The same things were measured in two ways. Each way mixes the same 11 hidden numbers, adds some noise and spreads widely along 6 directions of its own, which tell nothing about the thing.
In the rows, 128 means zero.
Some things both ways: the first way, then the second way.
[123  98 102  88 129 187 150 160 123 141 113 145 113 172 142 173  73 130
 156 139 157 142 145 134 157]
[ 99 197 138  91 140 160 149 113 122 144 147 125 138 162 151 127 206 167
  70]

[138  80 146 166 116  56 170 129  87 130  85 137 137 106 119 119 149 122
 110 159 145 156 188  70 152]
[116 122 127 167 117 137 101 126 116 113 138 182 134 105 111  94 122  82
 152]

[139  87 152 109 176 122 113 147 100 122 138 197 148 181 101 121 125 163
 115 148 128 129 145 134 125]
[103 158 160 157 126 114 154 163 111 112 117 141 108 108 134 119 131  65
 175]

[134  87 130  98 169 135 114 149 113 155 137 161 114 152  87 101  64 146
 152 131 120 132 122 157 113]
[129 158 149 117  94 109 142 152 171 142 119 133 151 159 117 106 132  93
  80]

[145  95 149 132 131  86 115 104  86 157 137 146 134 128 108  84  94 146
 142 186 123 156 144  98 138]
[106 139 154 125  93  95 146 179 117 149  98 128 135 115 163  80 105 115
 101]

[161  90 156 129 144 119 133 119  98 128 132 194 109 128 129  90 171  97
 120 150 140 160 160 136 136]
[ 90 121 136 129 108 126 139 150  98 139 106 140 125 121 125 121 136 127
 114]

[129  69 148 137 150 129 124 157 111 108 165 163 181 172 132 143  84 147
 144 203 162 182 166 111 173]
[137 160 115 105 140 103 172 129 187 166 145 148 137 130 137 176 146 168
 151]

[134  99 170  46 126 189 116 111 112 136 179 124 154 130 163 159  82 113
 116 196 132 214 121 116 183]
[155 135 126  84  91  78 158 111 131 147 114 136 164 161  89 163 116 145
  83]

[152 108 132 116 133 137 135 128 106 142 121 192  98 140 133  97 165 108
 127 113 130 125 146 134 116]
[ 97  99 133 161  93 148 118 133  94 134 120 146 123 113 112  80 120  93
 110]

[131  97 148 121 101  72 135  97  98 172 111 112 120  85 123  97 138 129
 128 148 109 147 133  86 123]
[123 133 121  86 160 107 146 122 168 100 174 176 147 160  97 179 158 121
 143]

[140 129 119 102  54 142 183 117 112 164  98  98 146  92 180 177 127 119
 122 159 129 164 136  43 184]
[164 115 113 187 132 167  93 129  78 110 108 126 112 128 107 137 106  73
 183]

[126 123 120 106 136 138 148 137 112 148 143 164 130 137 153  51 129 176
 109 134 144 130 162 135  61]
[112  76 111 125 125 153  78  99 133 110 137 107 160 138 125  96 139 142
  91]

[135 115 103 159  95 161 185 133 106 128 145 165 157 199 181 106  92 163
 151 166 166 139 191 104 120]
[113 149 164 169  84 133 155 101 143 179 144 111 136 158 136  90 119  56
  46]

[ 96 127 113  64 105 172 121 112 136 167 176 112 176 175 172 129  72 193
 136 141 128 151 116 116 109]
[100 220 163  78 159 128 184 201  97 122 191 106 163 117 198 213 190 218
 177]

[138 108 150 139 135 129 151 145  97 127 143 185 126 151 150  54 158 162
  98 146 133 101 174  94  72]
[145 121 137 115 135 154 110 126 146 105 126  95  98 122 135 161 124 125
 168]

[150 101 155  92 103 145 160  99  96 164 127 125 131 109 143 152  95  94
 124 159 116 184 124 107 170]
[ 66 128 162 132 104 140 106 206  96 108 184 159 182 123 157 107 136 135
 103]

[148  92 144  92 156 180 101 142 112  85 163 190 119 187 142 139 121 127
 149 131 141 143 148 126 128]
[124  78 115 155 137 166 105  89 166 160 147 137 109  98 120  77 126  96
 117]

[124 111 164  85 126  83 105 101 114 151 160 122 150  91 131  62 162 165
  98 134 101 164 129 106  80]
[141 110 108 131 159 129 116  76 151 135  81  83 102 123 126 135 135 104
 160]

[109 113 161  72  82 141 152 102 107 156 137 124 191 174 150 175 114 161
 102 162 106 162 122  87 178]
[ 96 151 141 137 100 101 148  78 103 115 139 133 141 112 170 119 130 139
  99]

[106 110 156  71 120 146 105  99 133 146 193 140 151 137 179  96 134 165
 115 155 127 181 112 130  98]
[ 84  81 113 131 130 184 103 130 116 149 109 101 115  70 188 132 144 214
 141]

[149 101 121  79 145 132 116 139 106 166 104 163  94 126  85 125 116 138
 159  98  96 106 100 146 104]
[148 142 113 117 119  83 142 141 124  72 135 144 164 156  83 146 124 137
 103]

[137 110 159  43 123 168 101 131 125 151 147 152 141 159 108 161 120 139
 138 109  73 133  81 125 149]
[143 145 122 141 144 130 119 122 139 111 131 107 117 121 155 150 125 145
 140]

[105 102 171 100 134  54 108 108 100 131 122 130 151 119 108 114 100 160
 101 164 115 182 126  92 145]
[130 114 116 122 144 122 138  76 144 144  91  90 115 118 168 155 124 143
 117]

[125  90 122 125 126 132 158 122 101 127 118 139 124 138 166 138 106 122
 122 172 175 177 179 106 147]
[ 92 145 143 106 131 150 141 161  97 136 158 171 149 119 113 143 168 137
 143]

[143  74 177  95 137 125 128 137 121 140 153 152 153 108 115 150 136  96
 120 148 112 190 113 134 173]
[135 129 116 167 111 134 130 125 167 152 100 137 114 125 110 146 111 105
 151]

[138 116 133  82 146 142  96 136 127 163 132 172 106 140 113 106 134 128
 127 104 105 114 104 128 122]
[133  92 109 133 110 136 125  91 155 151 129 137 119 143 102  89 123 110
 105]

[117 109 148  57 108 137 102  89 120 194 137 106 125 121 125 138 118 133
 119 129  88 139  90 103 143]
[ 99  95 114 101 147 164  86 125 150 137 131 148 109  97 141  91 155 149
 161]

[172  88 153  64 132 226 154 140  98 116 135 154 123 155 146 200 104  84
 127 156 134 164 146 111 184]
[109 151 150 115 126 139 104 151 114  99 180 151 152 145 106 100 157 107
 100]

Other things, the second way, with their names:
J_888: [157  83  76 138 130 126 127  74 140 132 117 160  96 124  84 114 115 133
 158]
J_15: [140 188 123 110 143  93 165 124 129 137 109 115 147 138 146 138 147 160
  99]
J_647: [126  95 125 132 144 146 100 166 114 174 111 152 127 135 105 164 123  93
 191]
J_360: [129 114  87 111 151 147  99 122 141 126 117 129 123 118 159 147 149 232
 140]
J_24: [ 96 165 154 123 106 107 159 209 120 116 173 196 169 118 134 179 134 138
 157]
J_180: [153 123 110 142 130  83 128 135 140 138 156 178 141 130 116 111  97 112
 172]
J_621: [122 120 140 136  99 125 160  80  91 153 101  67  96 129 132  72 124  98
  74]
J_519: [ 95 148 161 185  96 156 129 160  64 100 150 146 104  95 132  40 132  65
 176]
J_280: [145 144 129 122 135 114 121  91 136  84 120 108 122 146 137 160 120 112
  97]
J_492: [137 115 110 117 129 114 129  88 127 134 167 149 164 132 111 149 128 148
 100]
J_348: [129 138 114 113 154 117 137 115 122 115 173 138 148 132 138 128 150 160
 146]
J_112: [125  89 101 118 136 116 130  75 170 140 105 164 101 129  96 139 128  97
 147]
J_973: [153 135 119 136 163 155 125  66 152 174  71  69  70 144 118 114 152  76
 147]
J_955: [ 64 112 133 101 111 128 130 130  96 121 161 150 143 107 157  82 162 176
 124]
J_58: [113 103 116 179  92 137  98 188  65 110 135 248 137 121  60 145  97  78
 185]
J_373: [ 85 115 140 121 118 170 167 101 129 154 151 124 117 116 119 120 172 110
 136]
J_133: [ 96  76 110 128 133 161  77 145 133 121 137 113 151  44 184 101 128 220
 159]
J_816: [138 112 104 120 139 129 102 119 120 135 143 146 123 150 127 123 126 151
 103]
J_115: [122 133 161 130  71  94 164 165 110 140 119 142 143 132 104 139  92  83
 103]
J_493: [166 120 111 173  93 139 140  79 115 169  52  70  75 137 106  65  99  89
  91]
J_208: [157 158  73 135 188 136 111  40 163 111 109  99  98 162 149 154 173 183
 135]
J_314: [105 123 138 152  86 182 106 184  52 155  58  93 124 111 144  82 133 130
 117]
J_717: [131  94 126  77 158 153 107  96 164 122 101 106  87 115 144 154 141 124
 143]
J_498: [ 80 121 134 157 149 208  91 108 105 152 104  75 110 108 194 104 171 150
 120]
J_366: [139 126  99 143 169 172  95  97 176 140 112 128  98 153 141 144 154 119
 155]
J_376: [109 179 161  88  91  81 170 160  71 115 187 153 180 137 115 159 142 172
  83]
J_892: [139 115  96 130  95 123  84 150 129 116 107 204 161 111  93 124 114 159
 149]
J_918: [157 113 104 126 144 126 132  90 143 133 105  78 121 107 158 175 116 177
 129]
J_908: [ 66 137 157 111 137 168 148 157 151 131 175 151 121 137 140 120 181 103
 140]
J_884: [110 134 163 151  74 118 151 199  84 151 125 153 160 106 128 129  93  82
 159]
J_135: [174 148  78 143 136  95 116 160 114 114 119 182 140 151 101 149 116 172
 171]
J_606: [ 91 111 141 150  98 106 124 155  90 118 123 150 154  75 135  86 106 115
 117]
J_51: [113 125 147 124 134 146 118 136 133 152  79  80 104 131 141 122 139  89
 140]
J_203: [119  76 135 144 133 117  93 144 123 134 103 147 144  79 134 147  93  77
 189]
J_424: [135 176 143 125 108 101 151 173 101 146  95 115 136 127 136 186 124 154
 155]
J_618: [125 124 149 133  77 110 116 167 117 115 129 157 156 151  98 168  95 103
  98]
J_40: [ 94 128 116 125 103 151 100  93 113 159  89 105 140  77 170  99 148 212
  60]
J_260: [120  91 111 138 120 137 121  65 150 172  77  97 107 103 123  80 132 113
 126]
J_293: [114 204 153 106 129  97 202 166  84 116 129 128 133 162 114 144 171 121
 124]
J_448: [115 128 139 168  75 140 144 180 101 140  79 144 109 107 106 110 105  93
 161]
J_977: [165  90 102 151  97 136 119 119 137 124 118 141 113 143  70  99  95  96
 128]
J_140: [106 123 142  88 115 101 144 205 112  91 172 175 168  98 147 192 114 176
 181]
J_949: [ 73 140 139 138 111 126 159 130 131 140 212 205 146 133 125 154 154 154
 115]
J_391: [109 136 148 156 116 155 140 107 115  96  74 105  77 120 117 115 140  46
 144]
J_231: [149  82 106 123  89 119  95 128  69  79 128 152 125  89  96  77  84 178
 102]
J_202: [ 78 198 182 172 111 110 168 200  71 122 161 187 126 135 125 150 142  41
 194]
J_746: [119 120 129 138  67 153 137 114  97 174  60 111 117  79 141 108 113 145
 109]
J_271: [206  77  59 127 128 146  86  15 195 146  40  24  83 123 143  78  94 191
  57]
J_749: [129 188 140 151  61 126 126 163  64 146 109 135 178  85 159  95 115 181
  87]
J_594: [156 116  98 155 170 128 133  65 137 154 116  72 123 142 135 161 134 135
 123]
J_45: [135 152 114  85 141  55 142 151  78  85 145 156 189 145 120 182 129 174
 118]
J_565: [124 119 154 183  81 147 128 131 108 127 129 122 127 148 111 103 101  45
  93]
J_856: [151 145 108 103 165 117 117 178 123 119 107 105 127 116 181 216 119 220
 200]
J_23: [138  77 114 127 106 158 109  68 213 133 101  89 120 101 145 112 107 130
 113]
J_715: [116 113 144 134  93 145 118 111 120 131 112 113 108  91 157 114 112 126
 114]
J_464: [125 158 157  84 121  91 164 167 123 115 161  97 136 103 143 131 134 167
 151]
J_504: [ 95 148 153 130 118 137 136 132 117 123 121 143 108 135 130 126 150  95
 120]
J_364: [140 149 135 125 105 114 169 151 129 144  98 116 136 128 114 161 125 125
 140]
J_114: [129 133 112 123 104  90 161 102 124 115 165 177 152 155  82 132 130 140
  87]
J_434: [136 171 141 103 127 128 175  99 141 142  58  53  86 122 156 129 151 137
 115]
J_727: [135 118 114 120 141 141 110 106 142 158 123 115 124 120 131 142 132 149
 138]
J_204: [138 144 139 111 127 118 144 172 136 135 104 107 135 101 156 180 114 168
 167]
J_250: [163 109  96  75 146 102 127 148 132 141 116 124 143 141 128 166 124 210
 138]

Some of these things the first way, each followed by its name:
[151  97 148 132 157  95 122 164 104 132 119 207 130 145  93  85 140 136
 121 160 125 131 146 122 147]
J_856
[138 107 130  82  52 185 148 104 124 191 166 110 160 125 178 152 135 132
 163 176 111 160 110  99 172]
J_360
[141  90 143 103  97 163 155 115 111 164 151 123 149 101 173 165 104 103
 136 192 141 189 125 100 180]
J_448
[154  93 140 138 120 116 154 100  82 156 107 175 107 151 123 123 114 102
 136 145 125 144 144 114 152]
J_115
[106 107 132  85 134 133 104 121 114 147 172 127 146 145 149  83  85 196
 141 158 129 141 129 114  75]
J_434
[131 101 160 126  88  83 142  77  96 157 159 111 149  79 164  57 175 127
 115 136 119 168 154  90  85]
J_133
[126  97 172  98 138 147 129 133 102 102 163 162 144 159 159 111 121 150
 101 176 136 157 152  95 120]
J_715
[132  97 125 113 139 131 150 135 106 163  87 185 107 185  99 145 114 134
 127 117 118 104 128 138 147]
J_504
[115  85 160 113 196  77 116 150 101 106 103 167 127  94 115 137 119  99
  57 137 161 183 147 113 144]
J_373
[163 119 147 117 159 137 110 132  94  95 146 208 118 153 149  73 174 134
 105 140 149 136 171 102 101]
J_621
[128 125 121  90  81 181 142 100 112 168 168 137 153 163 185 117  90 145
 145 166 131 152 131 105 140]
J_884
[126 113 109  65 105 186 103 153 147 173 162 124 166 157 145 153  92 188
 173 184 117 144 103 107 168]
J_135
[158 107 180  96 110 133 127  91 104 142 187 140 137  86 167  45 177 114
 102 160 119 185 155 113  93]
J_51
[166 117 122 112 129 172 167 155 101 147  90 209 100 166 122 150 121  97
 134 111 118 106 129 127 158]
J_565
[128  79 173 121 173  99 111 143 106 109 163 147 136  87 137  82 119 132
  92 183 154 187 156 103 106]
J_908
[142 113 159  75  86  91 114  73  97 164 139 100 132  79 135  89 150 135
 133 154  97 183 128  94 124]
J_45
[131  92 109 160 134  97 170 161  99 122  81 164 120 153 114 119 105 122
 137 132 166 141 195 119 143]
J_749
[145  80 156 118 175 185 161 165 101  96 148 214 135 204 137 144  82 140
 116 196 162 165 168 148 157]
J_618
[170 121 149  85  66 179 126 105 122 151 162 143 117 121 171 112 182 105
 153 153 103 152 128  88 157]
J_816
[152  89 171  82 136 155 139 105 100 113 137 153 135 146 141 170 133  88
  98 151 133 192 149 109 180]
J_376
[147 106 135 131 125  85 122 120 106 157 132 162  99  86 124  33 170 111
 138 103 120 131 145 129  78]
J_364
[120 118 129  55  49 131 143 110 143 218 117  75 176 106 126 175 146 154
 140 119  67 144  78  91 176]
J_208
[148 119 141  57 110 155  77 100 126 173 167 136 112 107 136  94 132 121
 154 138  92 153  90 118 130]
J_250
[148 118 121  88 112 128 140 107 118 185 100 134  76  71 137 112 136  75
 127 105 120 162 115 132 135]
J_314
[119  90 149 136 157  73 138 133  95  93 110 155 145 140 124 128 104 149
  95 166 163 187 182  94 145]
J_492
[120 104 147 106 132 112 114 120 117 135 139 167 104 122 144  70 158 115
 114 113 132 146 143 135  96]
J_746
[157 113 154 116  76 139 149  93 114 152 158 133 128  85 185  89 173  81
 119 179 138 197 157  92 162]
J_647
[ 98  98 143  94 148  91  95 122 116 166 122 156 133 169  95 113 109 186
 114 147 106 121 110 124 125]
J_112
[116 102 140  91 107 166 150 110 118 143 155 122 179 175 170 174  80 153
 113 194 148 193 146  93 183]
J_727
[150  74 192 110 136  79 120  90  78 102 150 141 142  90 129 101 152 105
 109 168 131 211 162 102 132]
J_606
[129 112 170  59 133 156 100 112 115 147 181 142 166 125 161 103 149 147
  81 177 124 172 130 103 133]
J_955
